There are 9 hidden switches. A switch that is on adds its own fixed numbers to the row, and there is some noise. The rows also spread widely along 11 directions, which tell nothing about the answers.
Known rows, each followed by its switches (1 for on, 0 for off):
[-0.11,  0.94,  0.37, -0.81,  1.45,  3.06,  0.19,  1.11, -0.91,  2.85,
  0.14,  0.23, -1.77, -2.04, -0.97,  0.03,  0.37,  1.64,  0.13, -2.86,
  1.89,  0.16,  0.69,  2.43, -0.22] -> 1 1 0 1 0 0 1 1 0
[ 0.48, -1.09,  1.53, -4.20, -1.61,  2.48,  1.16,  1.63, -1.26,  3.35,
 -1.01,  1.40, -4.90,  0.30,  1.47,  0.55,  0.30, -0.53, -3.03, -2.19,
  1.69, -1.84,  0.72,  1.56,  0.85] -> 1 0 1 0 0 1 1 1 1
[ 1.19,  2.35, -0.51,  2.06, -0.89, -1.43, -2.00,  1.44,  0.62,  0.74,
  0.09,  0.29,  0.90, -0.59, -0.75,  1.52,  2.08,  2.48,  1.28, -0.35,
 -3.50,  0.39, -0.97,  4.73, -1.46] -> 1 0 0 1 0 0 1 0 0
[ 1.59,  3.40,  1.73,  5.04, -0.54, -1.82, -5.92,  1.58, -2.41, -1.24,
  2.57,  1.42,  1.66, -1.97, -2.28,  0.79, -3.66,  3.43,  2.96, -1.46,
  0.27,  0.76, -3.13,  1.58, -1.08] -> 0 0 0 1 1 0 0 0 1
[ 1.09, -1.67, -0.47,  0.08,  1.52,  2.84, -0.55,  2.04,  2.34,  1.03,
 -0.33,  0.62, -0.26, -1.65,  1.24,  3.30,  3.46,  4.31, -0.83, -2.34,
  0.62, -0.03,  2.18,  3.89,  0.24] -> 0 1 0 0 0 0 1 0 0
[ 1.82, -0.08,  1.29,  1.31,  0.50,  0.71, -0.63,  0.78, -0.02,  0.35,
  0.01,  0.13, -0.12, -0.85, -2.19,  1.18,  0.20, -1.57,  3.12, -1.21,
  2.19,  2.08, -2.97,  0.74,  0.50] -> 1 1 0 1 1 0 0 0 1
[-0.39,  2.35,  1.00, -0.33, -1.33,  0.91, -1.28,  1.99,  0.54, -0.54,
 -0.12, -1.58, -0.40, -0.48,  1.62,  0.21,  0.24, -0.41,  0.85,  0.45,
 -1.43, -0.05, -1.01,  4.99, -0.68] -> 0 1 0 0 0 1 0 0 0
[-0.50,  0.51,  0.17, -0.86,  0.37, -0.17,  1.37, -1.60, -3.05, -1.94,
  1.27,  0.03,  0.47, -1.73, -2.80, -2.34, -1.59, -1.90,  1.31, -0.98,
  1.45,  2.25,  1.28, -2.10, -0.27] -> 1 1 0 1 0 1 0 1 1
[-0.03,  2.01,  1.77, -3.79, -2.82,  2.53,  2.33, -0.77, -2.24,  1.28,
 -0.53,  1.45, -4.04, -1.78, -1.17, -1.20, -2.15, -0.08, -0.47, -0.58,
  0.22, -1.75,  1.43,  2.03, -0.17] -> 0 1 0 1 1 1 0 0 1
[ 1.29,  1.46,  1.06,  0.50,  0.66,  0.58, -0.52,  0.14, -2.42,  2.58,
 -0.33,  0.28, -1.54, -0.31, -2.74, -0.49, -1.62,  0.36,  1.39, -2.26,
  1.29,  1.22, -2.32,  0.56, -0.02] -> 1 1 0 1 0 0 0 0 0
[-1.23, -0.29,  0.10, -0.27,  1.09,  1.31,  1.70,  0.76, -0.13,  0.51,
  1.48,  0.27, -0.84, -2.16, -1.11, -1.28, -1.02,  0.37, -0.42, -2.47,
  2.46, -1.49,  0.91, -1.07,  0.36] -> 0 0 1 1 1 0 0 0 0
[ 1.47,  0.42,  1.62,  1.48,  0.06,  0.00, -1.32,  0.45, -0.41, -0.21,
 -0.17, -1.19, -0.09, -0.04, -2.08,  0.50, -0.03, -2.55,  2.54, -1.16,
  0.80,  2.23, -3.74,  0.79,  0.86] -> 1 1 0 1 0 0 1 0 0
[ 1.58, -1.91,  1.91, -0.32, -1.06, -1.07, -2.51,  0.84,  1.29, -2.87,
 -1.47,  0.70, -1.78, -1.71, -0.51,  3.64,  0.73,  2.00, -0.09, -0.14,
  1.57,  2.54, -1.12,  1.35, -1.45] -> 1 1 1 0 0 0 0 0 1
[ 1.01,  0.38,  0.01,  1.63, -0.58, -0.30, -1.43,  1.97, -0.27, -1.59,
  2.42,  1.18,  2.32, -1.37,  0.31,  0.21, -0.42,  0.14,  1.97,  0.78,
  0.50,  1.39,  0.32,  2.01,  0.36] -> 1 1 1 0 1 0 0 0 1
[ 1.07, -1.70,  1.41, -2.25,  0.75,  4.03,  1.93, -1.23,  0.55, -1.91,
  0.17,  1.35, -2.51, -3.62, -1.95,  0.39,  0.81,  1.92, -0.56, -2.10,
  4.10,  1.56,  2.20,  0.36,  1.49] -> 1 0 0 1 0 0 0 0 1
[ 0.17,  3.45, -0.28,  2.58, -1.99, -0.30, -4.00,  2.98, -1.73, -0.47,
  1.43, -1.32,  3.14, -0.76,  1.73,  0.73,  0.01,  1.61,  2.32,  2.42,
 -3.20,  2.02,  0.31,  5.91, -2.52] -> 1 1 0 1 1 0 0 1 1
[ 0.57,  1.26,  0.78,  0.99, -1.17,  0.26, -2.98,  2.72, -0.97, -1.33,
  0.74, -2.51,  1.23,  1.42,  1.80,  0.49,  0.67,  0.00,  0.12, -0.14,
 -1.27,  1.19, -1.16,  3.49,  0.33] -> 1 0 0 1 0 1 0 0 1
[ 0.13,  0.37,  0.35, -2.03, -0.53,  2.96,  1.42, -0.34, -0.68,  1.06,
 -0.06,  1.59, -2.26, -2.42, -0.91,  0.00,  0.33,  2.32, -0.72, -1.52,
  0.62, -0.43,  2.43,  1.96, -0.83] -> 0 1 0 1 1 0 0 1 0
[ 2.66,  1.58,  2.62,  0.57, -1.56,  0.88, -2.65,  0.42, -1.80,  0.50,
  0.00,  0.14, -0.77,  0.11, -0.91,  0.51, -1.39, -0.74,  2.19,  0.36,
  1.03,  2.98, -3.75,  2.24,  0.33] -> 1 0 1 1 0 0 0 1 1
[ 0.84, -0.28, -0.08,  0.42, -0.01, -1.87, -0.41,  1.32,  1.02,  0.48,
 -1.16, -0.94, -1.17,  2.53, -1.34,  0.44,  2.32, -0.78, -0.23, -3.23,
 -2.64, -0.19, -2.89,  0.40,  0.13] -> 1 1 0 1 0 0 0 0 0
[ 2.34, -1.25, -0.56, -0.10,  1.18,  0.29,  0.36,  0.25, -0.88,  0.52,
  0.16,  1.73, -0.20,  0.78, -0.50,  1.41,  1.41,  0.97, -0.18, -1.91,
  0.07,  1.38,  0.36,  0.63,  1.28] -> 1 1 0 0 0 1 0 0 0
[ 1.78,  0.72,  0.31,  0.18, -0.25,  0.21, -0.01,  1.03,  0.40,  3.22,
 -0.42,  2.17, -1.94,  0.09, -1.10,  1.38,  0.66,  2.20,  0.63, -2.41,
 -0.97, -1.38, -1.58,  2.04, -0.31] -> 0 1 1 1 1 0 0 0 0
[ 1.37, -1.08,  1.15, -2.44, -0.76, -3.03,  1.30,  0.22,  0.72,  3.29,
 -3.33,  3.63, -5.25, -0.10, -2.05,  3.99,  2.03, -0.31, -0.80, -2.94,
 -0.88, -2.31, -1.68,  0.27, -1.95] -> 1 1 0 1 0 1 1 0 0
[ 0.56, -0.63, -1.32, -0.33,  0.91,  0.64,  0.21,  2.09,  0.02,  3.73,
 -0.97, -0.51, -0.69,  1.50,  0.46,  1.64,  2.27,  1.45, -0.79, -2.12,
 -0.46, -0.18,  0.20,  1.64, -0.48] -> 1 1 0 0 0 0 0 0 1
[ 1.26, -1.15, -2.87, -0.21,  0.96,  1.19,  1.77,  0.72, -2.89,  3.56,
  0.53, -0.27,  2.70,  2.63,  2.14,  1.44,  2.98,  1.24, -0.92, -0.10,
 -2.73,  0.83,  4.09,  0.73, -0.44] -> 0 1 0 1 0 1 0 1 0
[ 1.86, -1.57,  0.89, -1.11, -1.00, -0.62,  0.45,  0.35,  1.32, -0.34,
 -1.02,  2.92, -3.03, -0.34, -1.00,  2.32,  1.87,  0.62, -0.63, -2.14,
 -0.68, -0.69, -0.61,  0.96, -0.10] -> 1 1 0 1 1 0 0 0 0
[ 2.71, -2.95,  0.44,  0.17,  1.32, -0.12,  0.97, -0.80,  2.86, -2.30,
 -0.88,  1.76, -0.68, -2.13, -1.86,  3.71,  3.96,  0.34,  0.94, -2.07,
  1.84,  2.29, -0.19, -0.12,  0.11] -> 1 0 0 1 1 1 0 0 1

New rows, each followed by its switches (1 for on, 0 for off):
[ 0.24,  0.52, -0.23,  1.49, -0.70, -1.42, -0.19,  0.30,  0.25, -1.92,
  0.54, -0.05,  1.30, -1.84, -0.80,  1.05,  0.89, -0.07,  1.26,  1.33,
 -1.09,  1.43,  0.39,  1.92, -1.59] -> 1 0 0 1 1 0 0 0 0
[ 0.94, -0.19, -1.97, -1.47,  0.68,  2.42,  2.37,  0.51, -1.94,  5.02,
 -0.47,  0.52, -0.83,  1.40, -0.15,  0.19,  2.05,  3.46, -2.09, -2.70,
 -1.00, -0.78,  2.88,  1.42,  0.31] -> 1 0 0 1 0 0 0 0 1
[ 0.19, -1.29, -0.15,  0.18, -0.27, -3.57, -0.39,  1.42, -0.83,  0.45,
 -0.59,  0.79, -1.15,  2.03, -0.86,  1.14,  0.65, -0.82, -1.23, -2.76,
 -1.83, -1.14, -1.06, -1.80, -0.69] -> 1 1 0 1 0 0 0 0 0
[ 0.21,  0.43,  0.02, -0.66, -2.82, -1.91, -0.30,  1.99, -0.76,  1.13,
  0.46,  1.94, -1.63,  1.54,  0.67,  0.13,  1.39, -1.27, -1.49, -1.18,
 -4.05, -3.01, -0.32,  1.70, -0.16] -> 1 0 0 1 1 0 1 1 0
[ 1.38, -0.44,  0.79,  1.33, -0.34, -1.62, -0.76,  0.91,  2.64, -0.29,
 -0.77, -0.70,  0.26,  2.47, -1.34,  0.72,  2.25, -4.47,  3.11, -2.13,
 -1.15,  0.55, -5.44, -0.11,  1.61] -> 0 1 0 0 0 0 0 0 1
[-0.38, -0.23, -0.07,  1.39,  1.62, -0.36, -2.23,  3.78,  3.10,  0.96,
 -0.03,  0.60, -0.81, -1.10,  1.21,  2.51,  2.12,  2.12, -0.34, -2.58,
  0.85, -1.30, -1.18,  3.24, -0.70] -> 1 0 0 0 0 0 0 0 0
[-0.39,  1.17, -1.34, -2.61, -1.26, -0.16,  1.85, -0.58, -3.59,  3.01,
 -0.41,  1.22, -2.69,  0.90, -1.86, -1.87, -0.82,  3.32, -2.89, -2.40,
 -2.23, -1.58,  3.08,  0.08, -0.93] -> 1 1 0 0 0 0 0 0 1
[ 1.29,  0.74,  1.45,  0.11, -1.03, -0.95, -1.63,  0.26, -2.71,  0.98,
 -0.29,  1.40, -1.58,  0.54, -1.37,  0.77, -1.86,  0.43,  0.22, -1.79,
 -0.36,  0.18, -1.86, -0.57, -0.72] -> 0 1 0 1 0 0 0 1 0
[ 0.66, -0.19, -0.84,  2.19, -1.94, -3.02, -1.47, -1.20, -2.17, -3.45,
 -0.25, -3.65,  3.25,  2.20, -1.38,  0.45,  1.09, -0.36,  0.35,  1.12,
 -3.99,  3.23, -0.46, -1.14, -1.49] -> 0 0 0 1 0 0 0 0 1
[-1.03,  2.00,  0.73,  1.58,  2.11, -0.69,  0.21,  1.59,  0.51,  2.04,
  1.63,  1.57, -0.47, -3.45, -1.95, -0.23, -2.07, -0.71,  2.56, -2.44,
  3.25, -1.79, -2.01,  0.11, -0.82] -> 0 0 1 1 1 1 0 0 0
[ 1.04, -1.22,  0.52, -0.06,  0.75, -0.44, -0.07, -0.40, -2.93, -1.16,
 -0.12, -1.11, -0.50,  0.48, -1.58,  0.18, -0.48, -0.07, -0.87, -2.15,
  0.76,  2.19,  0.00, -1.85,  0.33] -> 1 1 0 1 0 1 0 0 0
[ 0.32,  0.47, -2.75,  2.29,  2.62,  1.04,  1.06, -0.45, -0.88,  2.25,
  2.49,  2.10,  1.84, -2.08, -2.48, -0.74,  1.07,  3.76, -0.17, -3.61,
  0.20, -0.75,  2.90, -0.14,  0.12] -> 0 0 0 0 1 0 1 1 0
[-0.92,  1.16,  0.01, -1.47, -1.11, -1.27,  0.41,  1.58, -1.20,  3.10,
 -0.31,  1.26, -1.01, -0.71,  0.90,  1.13, -0.64, -0.18,  0.46, -0.02,
 -0.59, -1.64,  1.11,  1.21, -2.74] -> 0 1 1 1 0 1 0 1 1
[ 1.89,  0.75,  0.93,  0.57, -1.47,  1.92, -2.02, -0.36, -4.30, -1.63,
  0.84, -0.73,  0.09, -0.07, -0.93, -0.49, -1.20,  2.14, -0.37, -0.18,
 -0.80,  3.19,  0.68,  1.68,  0.12] -> 1 1 0 1 1 0 0 1 0
[-0.18,  0.74,  0.13, -0.56, -0.59, -0.26, -0.51,  1.17, -2.78, -1.17,
  1.86,  0.97, -0.61,  0.09,  0.17, -1.60, -1.10,  1.34, -2.06, -2.19,
 -0.79, -1.14,  1.74,  0.71,  1.07] -> 1 0 0 1 0 1 0 0 0
[ 0.70,  2.77,  0.93,  3.04,  1.72,  0.08, -2.16,  3.37, -0.63,  4.64,
  2.05,  2.66,  1.13, -1.07,  0.30,  0.75, -1.64, -2.39,  4.57, -0.75,
  2.62, -0.29, -3.67,  2.37,  0.36] -> 1 0 0 1 0 0 0 1 0
[ 1.60, -2.26, -0.45,  1.80,  1.84, -3.06,  0.02,  0.03,  3.33,  0.85,
 -0.81,  1.75, -1.36,  1.74, -3.82,  2.14,  4.07, -1.82,  0.75, -6.55,
 -0.46, -1.52, -4.83, -3.73,  0.26] -> 0 0 0 1 1 0 0 1 1
[ 1.35,  0.19,  0.46, -1.12, -1.18,  4.26, -0.44,  2.24, -4.02,  1.99,
  0.08, -2.43,  0.64,  2.47,  3.32, -0.02,  0.16,  0.69, -1.21,  1.26,
 -0.65,  1.91,  1.66,  4.01,  1.82] -> 1 1 0 1 0 0 0 0 0
[ 0.45, -0.03, -0.14,  1.33,  0.31,  0.55, -1.16,  1.81,  0.37, -0.39,
  1.73,  1.44,  1.11, -1.13,  0.64,  1.07,  1.01,  0.72,  1.27, -1.24,
 -0.36, -0.30,  0.75,  1.89,  0.07] -> 0 1 0 1 1 0 0 1 0
[-2.78, -0.82,  0.12,  0.55,  0.85,  0.74, -0.24,  1.94,  2.17, -5.85,
  1.38, -4.39,  2.16, -2.03,  1.18, -0.72,  2.19, -3.06,  0.55, -0.91,
  0.44,  1.28,  0.95,  0.91, -0.52] -> 0 1 0 1 1 1 0 1 0
[-0.78,  3.46, -0.42,  2.09,  1.10,  1.07, -1.90,  1.85,  0.70,  0.70,
  0.48, -3.42,  1.00, -1.18, -1.39, -1.44, -0.04,  1.63,  1.91, -1.02,
  0.21,  2.06, -2.40,  3.75, -1.05] -> 1 0 1 0 0 0 0 0 1
[ 1.62, -0.41, -0.64,  0.76, -0.07, -1.34,  0.64, -1.20, -2.54,  1.10,
 -0.82, -1.07,  1.39,  0.33, -1.12,  1.91,  0.55, -0.48,  1.13,  0.93,
 -0.64,  3.28, -0.09, -0.68, -2.28] -> 0 1 1 1 1 1 0 1 0
[ 0.33, -0.43, -2.28,  0.89,  0.76, -1.29,  1.33,  0.54,  0.19,  3.01,
  0.44,  3.21,  1.04, -2.44, -0.80,  2.80,  1.22,  4.63,  0.09, -0.63,
 -0.22, -1.31,  3.56,  0.39, -2.95] -> 0 0 1 1 1 0 0 0 1
[ 1.85,  1.76, -0.11, -0.23, -2.58, -1.07, -0.27, -0.66, -1.55,  1.01,
 -1.32, -0.69, -0.63,  2.06, -1.71, -0.07,  1.70,  0.37,  0.33, -0.09,
 -4.97,  1.10, -1.34,  3.01, -0.58] -> 1 1 0 1 0 0 1 0 0
[ 0.07,  0.59, -0.80,  0.91, -0.93, -0.42, -0.51,  0.22, -0.77, -0.10,
  0.09, -0.40, -0.28, -0.79, -1.36,  0.44,  1.39,  3.72, -1.57, -1.95,
 -2.85, -0.99,  1.37,  1.66, -1.40] -> 0 0 0 1 1 0 1 0 0
[ 0.08,  0.36,  0.31,  0.26, -0.45, -0.63, -2.10,  3.15,  0.09, -1.54,
  1.16, -0.32,  0.95, -0.19,  1.44,  0.68,  0.59,  0.72,  0.23, -0.77,
 -0.59,  0.09,  0.16,  2.59, -0.29] -> 1 1 1 1 0 1 0 0 1
[ 1.88, -1.39,  1.04,  0.76, -0.72, -0.90, -0.80,  1.76,  1.23,  2.26,
 -0.03,  4.16, -1.14, -0.42,  0.67,  4.04,  2.02, -0.88,  0.93, -1.26,
 -0.04, -1.95, -1.59,  1.23, -0.22] -> 0 0 0 1 1 0 1 1 0
[ 2.45, -2.65,  1.23, -0.26, -2.15, -2.63, -0.10, -2.45,  0.25, -4.42,
 -2.36,  0.05, -0.91, -0.72, -2.06,  3.54,  2.22, -2.11,  0.53,  1.98,
 -0.74,  4.78, -1.36, -0.71, -2.29] -> 1 1 0 0 1 0 0 1 0
[-0.55,  1.37, -0.66, -0.61,  0.20,  0.70,  1.86,  0.65, -0.59,  2.39,
  0.16, -0.53,  0.85, -0.57,  0.90,  0.47,  0.66, -1.05,  0.95,  0.56,
 -0.31, -0.53,  1.21,  2.31, -0.83] -> 0 0 0 1 0 1 0 0 0
[ 1.54,  0.02, -1.84,  2.06,  0.61, -3.06,  1.99, -0.34,  0.96,  2.59,
 -0.06,  2.56,  2.00, -0.23, -1.60,  2.17,  2.48, -1.81,  3.02,  0.84,
 -1.54,  0.52, -0.75,  0.15, -1.50] -> 1 0 0 1 1 0 0 0 0
[ 0.60,  1.31,  0.30, -1.00,  0.01,  0.62,  0.44,  0.93, -1.83,  4.87,
 -0.25,  3.36, -1.79, -1.37,  1.10,  1.95, -1.19,  0.28,  0.57, -0.19,
  1.61, -1.49,  0.55,  2.14, -1.40] -> 0 0 0 0 0 1 0 1 0
[ 0.34, -1.42, -1.84, -0.21, -0.65, -2.19,  2.20,  1.35,  3.47,  1.36,
  0.18,  1.79,  1.81,  2.15,  1.59,  1.53,  4.90, -3.47,  1.35, -0.59,
 -3.44, -2.45,  0.12,  0.50,  0.56] -> 0 0 0 1 0 0 0 0 1
[ 3.01,  0.91,  2.28,  0.48, -0.15, -0.77, -0.91, -0.75,  1.30, -1.67,
  0.76,  3.89, -2.49, -0.82, -3.37, -0.02, -0.19, -1.06,  1.86, -3.17,
  1.13,  0.34, -4.34,  0.69,  2.53] -> 1 0 0 0 0 1 0 0 0
[ 1.61, -0.86, -2.22,  1.87,  2.19, -2.98,  1.29, -1.09, -0.35,  0.25,
 -0.72, -0.35,  2.30,  0.41, -2.57,  2.13,  3.03,  0.39,  1.50, -1.16,
 -1.67,  2.87,  0.09, -0.95, -1.73] -> 1 1 0 1 0 1 0 0 0
[ 0.84, -1.15,  1.16, -0.97, -2.43, -0.04, -1.53,  0.87, -2.62,  0.25,
 -0.86,  1.53, -1.85, -0.43,  1.25,  2.97, -0.43,  2.61, -2.28, -0.05,
 -0.94, -0.26,  2.06,  1.11, -2.31] -> 0 1 0 1 1 0 0 1 0
